The same things were measured in two ways. Each way mixes the same 9 hidden numbers, adds some noise and spreads widely along 7 directions of its own, which tell nothing about the thing.
Some things both ways: the first way, then the second way.
[-15  66 -28   5  12   7  -5 -47 -18 -55  23 -12  25   4  31 -11  15  31
   2  11   1  -5  14  31 -15 -22  -7  42]
[ 14 -11  38  16  11 -13  -6  -6  12 -23   5  -3  23  23   0 -30  -4  -7
 -17  19   1  14 -19  -4  24]

[-21   0  10   0 -17  -5  11 -21   6  33   4  11 -13 -35  24  -4   5  -8
   1 -15   1 -16 -25   8  28 -18  22 -10]
[ 32  24 -19  15 -10   5 -18  15 -23  27  -6 -16  -8  -9  10 -25 -20 -10
 -20 -20  20 -13 -31  -9  -4]

[ 13 -19  16 -11  13  32  13  29  27   6  -3  -1  -2 -31  -3  -2   3   1
   7   0   8   5  -2 -15 -11 -18 -42 -11]
[-73  11  -2   1  17  -4  -8  11 -17  -7  43 -21 -30 -34   4  18 -12  32
  15 -17  32   5  25 -65 -22]

[ 10  12  17  34   9 -40 -14 -17 -21  -4   2  26   7   7  -1  22 -10  -8
   3  22   4 -11  25  13  -4   0  22   5]
[-23 -34  22   9 -14  -3  14 -35  -5  51 -31   1 -22  44   3 -61   0 -23
 -27 -28 -22  13  20  12 -11]

[ -7 -10 -44 -55  19 -31   7  60 -10  26 -13 -28  -4  25 -31   2  38  -2
 -18  -7 -25  19  19  20 -22 -20 -48  16]
[ 41   4   0   5   0 -20  16   0  -2 -13  12  34   2 -52  -9  23  22  12
  33  27 -32 -35  16  11 -19]

[ 23 -11  27  39 -19  31  20  -8  33   2   0 -28 -18  -3  15 -40 -19  11
  -8 -58  19 -35 -50 -13  53   1   3 -13]
[ 52   1  -2  -1 -26  38  12 -22 -35 -22  16 -28  14 -40  12   3   0  23
   6  27  21   4 -22 -11  -1]

[ 43  -8 -19   8  19  24 -19  -6 -18  -3  -2 -40  -7  -1   9 -21 -28 -14
  17   8 -26 -16 -26 -21  15  36  10 -14]
[ 42   2   8  -2  19   5  16 -22  56  -6   0  38 -23  25  -2  31  14 -17
 -17  23 -23  19  -2  47  10]

[ -8 -14 -11 -24  11  25  20  17   1  -7 -18  27 -12 -22  -2  -9  -1   5
   5 -16 -17  11 -14  -4 -21 -14 -29 -32]
[  7 -21  41  30  -7   1  13 -45 -21 -21  15  -8 -32  21  10 -33 -24   2
  29  19 -10 -15  27  -8 -28]

[-11 -10  31  -1 -30  23  11 -15   9  -3  -4  26  -1 -25  12  -1  23   3
 -25  -3   5  -6 -14  18   4 -23  -3 -34]
[ 16   8 -20  10 -16 -20  13   6 -16 -12  -1  23  14  -1 -18   9   3  35
  11   3  10 -21   3  -2   7]

[-15  26   5  16   5   7   6 -32 -23 -28  -1  30  17 -27  17  14  -8 -18
   1   6  -8 -15   4  25 -23   3  10 -19]
[-39   0 -14   0 -22 -33   1 -30 -10  15 -16  -5 -19  12   1 -29 -16  34
 -26 -33  42   2  10   3  -1]

[  0  29 -11  -2  21   3  -9  -5   6  -7   4 -11   5   2  12 -14 -20  -8
  18  18  -9   4  22  -7   4 -22   5  32]
[ 20 -19  33   7   6 -22  -2 -43  39  -3 -28  28 -18  57  -8  -1  19 -26
  16  46 -38  28  40  14  25]

[  1  -1  -6  20  19  10   0   0  13  -7  10 -12   7  -6  -5 -28 -28   5
  11  -1   7  13   5 -20  -6 -17  -8  30]
[ 30   0  21  -3  -6  -7  -7 -15  28 -16 -17  12  12  26  -2  -1  21 -39
  27  29 -25   3 -10   1  13]

[ -2  11 -20  12   2 -17  17   5 -16  12   3  -4 -19  21  -7   4 -19 -23
  20 -38 -21 -16  -8   4  27  24  17 -13]
[ 16  37 -54  -4 -29 -37 -27  61 -23  33 -36   7   1 -51   3  18   5  19
 -10 -52  37 -32 -13  23   3]

[  9  26 -42 -22  25 -18   5  13 -25  -6 -12 -30   2  41 -19 -16   0 -15
   5   6 -45   6  12  14  -8   2  -9  14]
[ 25 -12  47  30  46   9   9  10  20   3  -3  -3 -34  43   5 -19 -13 -48
  22  15 -44 -14  15   2 -22]

[ 21  28  23 -19  20 -10   1  -6 -10   4 -32   4  12  -5   3   4  21 -11
 -17  40 -32  -3  14  19 -31 -15 -25 -10]
[ 43  -8 -65 -20 -56  11  38 -83 -38  50 -22  24 -21   2 -19 -15 -18  51
 -24  -1  -8 -21  27  45 -19]

[-12  13   1  12   7  -5 -13  -4  -8  -2  18  -7   7 -17   2  15  -4 -11
   2  20  -1   2  14  13   6  -4  -1  13]
[ 34 -12  -6  -5 -15   6   8 -22  10  15 -10  15  25  24  -9 -24   4  -6
 -32  13 -18  11 -24  16  20]

[-16  -7   8  20   2  31 -18 -16  15 -22  -8  13  14 -21  30 -22   0  10
 -22  11  26  13  -1 -13 -31 -12   3   8]
[-54  12  16 -25  36   6 -32  13  13  11  12 -28  49  12 -10  -8  -6 -32
 -16 -15   0  25 -22 -39  13]

[  1   0  11   3  11  -8  11  53  10  23  -1 -31  -4  18 -34   9 -31 -31
  11 -27 -12 -10  23   7  27  18 -22  14]
[-65 -29  45  -4  36  27   5   2 -11  38 -12 -63 -12  23  13 -31  -5 -21
  -5   5 -12  40  24 -50  -6]

[ 32  -7  21  25  24 -24  -9  16   6   4  -5   1 -10   5  -7 -10 -26  23
   4 -10  11 -10  10  -2  16 -18 -14  14]
[ 23   8 -34  30 -45 -62  -2  70   0 -42  -2  64 -63 -62  11  43  20  32
  59 -22  14 -81  30   5 -25]

[-24  18 -12 -29   1   5  11 -17   0  16   7  -8   4 -25   6   9  10   4
  17 -23 -17  -3 -19   4   4   4   0  13]
[ 10  -2  23  19   6  10 -11   3 -17   2   0 -18  -5  16   4 -24 -16 -10
  -5 -13  10   2   4 -13  -1]

[ 51  30  35  39   3   8  -8 -28  24 -22   3  -9  24   8  28  -8   9  21
  -8  13  33 -34  12   5  -5 -41  -7  27]
[  8 -22   9  14 -18 -27  -9  15 -15  -2  -2  39  31  11 -28 -29  12  -7
  13  -9 -35 -21  19 -18  12]

[ -3  35 -14   2  28 -16 -12 -20  -6 -12   5  -7  18   3   8  -8   3   8
   3  29  -5  15  22  -1 -24 -20  -7  42]
[-16  10  18   4  28  -4  -1   2  27 -15  13  -3 -45  -1   7  23   0  -9
  15   0  11   5  14 -23 -15]

[ -8   1  -4  21 -19 -13  -7 -28  -4  -2  10   0  18  12   5   0  24  -5
 -26  13  13  -5   0   5 -14 -14  31  17]
[-23  10  -7 -20  -4 -20  -3  -7  25  36 -30  13   6   2  -6   9  28 -15
 -17 -18  -3  20   2  16   8]

[-22  30  22  41   4  40  42 -13  20 -54 -18  43  -6   0  35 -30   5   5
 -42  -5  16  15   5  12 -31 -27 -46 -40]
[ 47  -4   7   7   5 -11   5  19  -5 -71  10   6 -14 -20  -8  40  -6  36
  53  37  14 -32  31 -22   2]

[-14 -20  49  15 -16  43  39  30  37  -3   2  25   7 -19 -28   5 -12 -41
  -5   2   3  23  10  -7  -9  -9 -32 -33]
[-64 -20 -21 -12 -24  23  -1 -23 -49  57 -33 -49 -10  54  -5 -39 -26  11
   1 -15   3  15  28 -53  -6]

[-21  12 -13  36   8   4  22   3  -4  -4   7 -18  -7 -14  15 -14 -20 -30
  -1 -22   2 -16  -9  17  12   5  -6  -5]
[ 11  22 -39  -8 -30 -14 -22  10 -33 -20  21   4  16 -54 -15  16   0  48
  -5 -23  53 -12  -4 -38  13]

[  5 -16  -8  47 -42 -23   7  -5  -6   2  22   9   5  39  -9 -15  14 -28
 -27  23  13  -9  11  13  13 -51  48  -5]
[ 44  12  -4   5 -12 -15  19 -27  20 -13  -3  32 -12  -3  -4  15  17  -7
  29  38 -24 -23  -6  14 -11]

[-35  21 -17 -13  19  -1 -21 -10   1 -10  18  25   5 -11  14  14  -3  16
  16  28   2  39  34 -15 -17 -12   2  33]
[-14  11  -4 -16   8   6 -25  -2 -13   0  15  -7  46  -1 -18   2  -5   3
  -8 -10   3  17  -8 -20  17]

[  7  -1  16  28 -13   6   8   9  -4  -6  12  -2   2   1 -16   5 -20 -25
   2   0  -6 -16   6  13  20   7   6 -14]
[ 34 -11  -6   9 -12  19  23 -12 -26 -32  28   6  17  -2 -17  -3 -16  33
  12  10   3 -21  -5 -16  -6]

Other things, the second way, with their names:
(377): [  3  12 -25 -12  -2   4   4 -14 -10   9 -12  -2 -10   8 -16  20  -4  18
   7  -5  12  -1  19  -7  -2]
(165): [-16   1 -16 -19   1  12   5  16   5  32  -4 -14  14  -8  12 -19  -9 -20
 -35 -41  -1 -13 -40  23 -18]
(340): [-22  -2  25  -2   7   1   8 -15  -7  25 -23 -28  41  24  -7 -24  12  -7
 -10  14  -7  33 -11  -8  15]
(105): [-29  14 -11 -19  -4  -3  14 -12  10  53 -48 -15  32  21 -13  -3  31   4
 -42 -17  18  49 -16   9  26]
(376): [-19   0   5  17 -10 -13   0  17 -10  -7   8   5  -6  -6   3  -5  -2  12
  -1 -25  17  -6   2  -8  -5]
(387): [ 17  -8  -4  -1  -2   1   5  10   6  -9  24  18   6 -16   7 -12 -17  -8
  -9 -15 -19 -36 -23  26 -20]
(193): [  9  31 -53  -6 -18   3   4  -3 -21  -7  25  23 -22 -39 -21  50   2  44
  25  -2  20 -18  20 -32 -11]
(163): [ 27  10  11  19  23  18  10  13 -12 -53  55   5 -38 -28  -3  27 -26  19
  36  -3   9 -39  16 -31 -37]
(341): [-37   6   7 -13  20   7  24  -4   7  56 -32 -28  33  24  -7 -14  15 -10
 -39  -6  -4  36 -23   7   8]
(95): [ 44 -24  22  18  11   2  -7 -21  21   7  -3  43 -22  61 -19 -30  -8 -42
  -1   0 -53  -4  25  10   1]
(86): [ 47   1  25   8  45  15  -2  48  33  23 -30   3  35  48 -12  -3  18 -58
 -10  27 -52  16 -27  11  27]
(203): [-48  42 -82 -37 -18   3 -14  24 -57  75 -29 -30  69  -4 -40 -18 -17  24
 -27 -74  34 -19 -35 -42   2]
(318): [-31  13 -19 -13   8   1   2  -3 -20  -3  31  11  15 -32 -31  31   8  44
   1 -17  17  13  28 -40   3]
(228): [-61  11  18  17  29  -7 -13  37 -30 -26  54 -21  -8 -39  -3   3 -23  27
   7 -43  43  -8  14 -64 -21]
(333): [-15   4  -3 -12 -15 -35  10  -5  15   7 -38  -1 -11 -10  -1  12  34   8
  22  12   9   0  13 -11   4]
(261): [-42  -2 -37   6 -41 -35 -19  23 -22  38 -29   3 -47  -6   8  -4   2  25
   3 -27  24  -8  32 -27   1]
(299): [ 53  -7  -8  11 -25   1  22 -40  -1 -48  19  32 -35  -5  -3  20 -10  35
  17  12  14 -23  23  24 -13]
(227): [ 19  20  -6  -1   5  13  -9   3  -9  -3  10   7  -4 -18 -11  34  13   8
  14   8   4  17  18 -21   6]
(176): [-19  -8  29   6  18  -2 -13   5 -16   8  18  15  48   0 -29 -16  12  -8
 -10 -23 -24  18  15 -17   8]
(58): [  6 -19  29   9  14 -31   2  26  33 -13 -17  25  -1  10   3   4  18 -18
  13  12 -30 -10  11  22   9]
(188): [ 47  28 -21 -12   7  46 -11 -13 -18   6  35 -21  50 -13 -10   6 -15   1
 -30  28   4  20 -52 -18  21]
(75): [ 35  17 -33 -11   4  17 -21  23  -3  25  12   1  -1 -32   5   4 -13 -13
 -31 -17  -4 -11 -27   9  -2]
(339): [ 48 -11 -25  -5 -54 -19  13 -32  -9  11 -28  30  13   1 -10 -28  18  12
  -8   9  -7 -18 -11  13  15]
(186): [ 48  -2   8  19   3   3  16   8   2 -36  26  17  22   1 -11  -8  -7   8
   2  19  -7 -25 -28  -5   4]
(208): [-12   9   6   3   6  -6  -4   8  -2  20 -12  -2   9  13  -3  -2   3 -12
   4  -3 -10   6  -1  -5   1]
(353): [ 13 -12 -12  12 -31 -11 -31  -9 -30  25   1  16 -24   4   0 -36 -19  -4
  -6 -29  -7 -13  30 -10  -2]
(34): [ 73 -33  31  37  -7   9  -7  18  -1 -59  33  35  -5  11  11 -18 -25 -33
  47  33 -59 -58  -5  15 -18]
(16): [-41  -6  21 -16  12  35  14 -45  -3  30   3 -56 -21   2  26 -23 -13 -11
 -31  -9  17  39  -8   1 -22]
(108): [-22 -22  26  18  -4 -25 -16  12  -2 -23  19  18 -38 -14  11  -6  -7   5
  17 -19  -2 -13  41  -5 -16]
(443): [ -6  24  -6 -19  15 -17 -18  16  29  56 -40   6  29   8 -11   7  37 -41
 -25  -5 -20  32 -18   9  26]
(36): [ 74  15 -32   0 -14  12   1   0 -23 -13 -11  17  15  15 -26  13 -14   2
  37   8 -20 -47   0   6  -8]
(374): [  9   2  -6  -7 -11 -20 -16  11   4  10 -22   7  14   6  -1 -15   2 -15
   0 -11  -8 -15 -10   5   9]
(110): [ 59   2  -4   1 -15  -1 -11  15   2 -47  10  20 -18 -23  14  23 -10 -14
  50   8 -13 -54  -1  19 -24]
(224): [-60   9  18  -7  20 -29 -22  39  16  13 -11 -16  21 -10   6   4  17  -9
 -13 -17  14  24  -7 -16  16]
(328): [ 53  10   9 -18  11  36  19 -10   7 -20  -1 -27  41  -9   2  10   7 -13
   8  37  -8   3 -46  10   1]
(459): [-20  -3  -6 -19   9  -5  11 -22  19  19  10  32  29  10 -31  -1  17  -1
 -23 -11 -22  15   0  -2   8]
(40): [  2   5 -16  -9   7   1  -1  44 -10  28 -33 -12  27  16 -20  -8  11  -7
  -3 -13  -4  -6  -9 -31  16]
(313): [  5  -7  23  20  19  12  11  21 -12 -12  28 -24 -34 -24  23 -26 -22  -4
  -5 -20  15 -23  -9 -25 -31]

Some of these things the first way, each followed by its name:
[ 42   3 -43  26   9  16  15  13   5  -6  19 -76  20  53 -28 -27 -20 -32
  29 -35 -10 -26 -16 -32   2  21  17  34]
(110)
[ 17  37 -11  22  28   3   7 -28 -13 -27  15  17   5  -2   7  12 -12   1
  30  26  -7   6  15  -9 -22   0  -8   4]
(299)
[ 26   9  15  21 -15  10   1 -40  12  -6  13  -9  20   9   9   4  20   7
   0  -8  14 -30 -16 -13  -5  -4  27  10]
(16)
[ 10   4  -7  24   7   2  17  -6  -6  -6   4  13  -6   8   7  -3   4 -14
   0  12  -4   2  -2  -4 -18  -8  -4 -20]
(163)
[-16  -3 -10  50   1   1  12  -1 -12 -39  -1  13  -8  32  -9 -33 -26   3
 -22 -13   4  22   3   1   1   5  -2 -12]
(328)
[ 47  31  23   7  -8  48  22 -42  22 -51   2  -9  23  11  14 -24  31  44
  -6 -16  13 -22 -15  -1 -15 -36 -32   5]
(340)
[ -9  13  -7  13  -9 -26 -10  -7   1  26  26   3  -2   5  20  23  17 -20
   0  29  13   0  23  -4   7 -16  26  14]
(75)
[ 36   1  15  19  34 -24 -45   4 -13   1  -1 -11  15  -8  -4  13 -25  -7
  13  49   0  -8  33  -3  -9   6   5  27]
(459)
[ -5  17  48  21  -2   8  21  -4  23  -4   0  24   8 -18   0  12   8 -10
 -14  10  11   2  16  18  -8 -24 -29  -6]
(40)
[ 10  21 -22 -11  30   1  -5  -3   0  -5  -4 -31   3   6   6 -23  14  17
   0   6  -8   7   1  -2 -13 -15 -24  32]
(443)
[ 20  -8 -12  19 -15   4  -4  -8  -7   0   9  -6  -4  19  12   8  11  -2
   0 -12   6 -23 -13  -8   8   8  26 -10]
(176)
[  8  11  -4  -2  -6   4  -5   1   5  -9  13  -7  16  13   0  17  18   1
   3  -4   5 -15  16   8 -10  -9  -3  15]
(58)
[ 61   3  22  40  -6  14  10   2  20   7  -3 -40  -7  22   3 -40 -18 -18
  -3   4  -4 -32 -15 -13  36 -21   8  -2]
(193)
[ -2 -12  33   3   9   9   4  16  26  28  10  29   3 -49   5  33 -18 -18
  33  -1  16  -5  12 -20  -7 -10  -2   0]
(374)
[-13  -3 -40 -19   2  -9 -11   8 -30 -11  15 -12  25  14 -20  22  38  -4
 -11  26  -9  16  13  14 -42   4  -4  16]
(387)
[  6  -8  32  20 -29  11  26  -2  24  30  19  15   3  -8 -10  27  -8 -56
  19   2  -1 -22   3 -17  16  -2  35 -23]
(377)
[ 14   6   3 -18  22  -5 -24  -3   6   1 -13  -8  -5   4  -3 -18 -23  29
  14  -2 -13   6   6 -12  22  -6   0  31]
(208)
[ 30 -26  74  23  -5  16   9  19  47  24 -26   3  -3 -43   0 -19 -28  -1
 -10 -36  22 -41 -18  -3  18 -26 -16 -11]
(333)
[ -7   8 -12   0  11  -4  -5  -1 -13  -4  -1   2  -3  -8   9   1  -7   3
   1 -12  -4  -8   0  10   4   8   0   1]
(228)
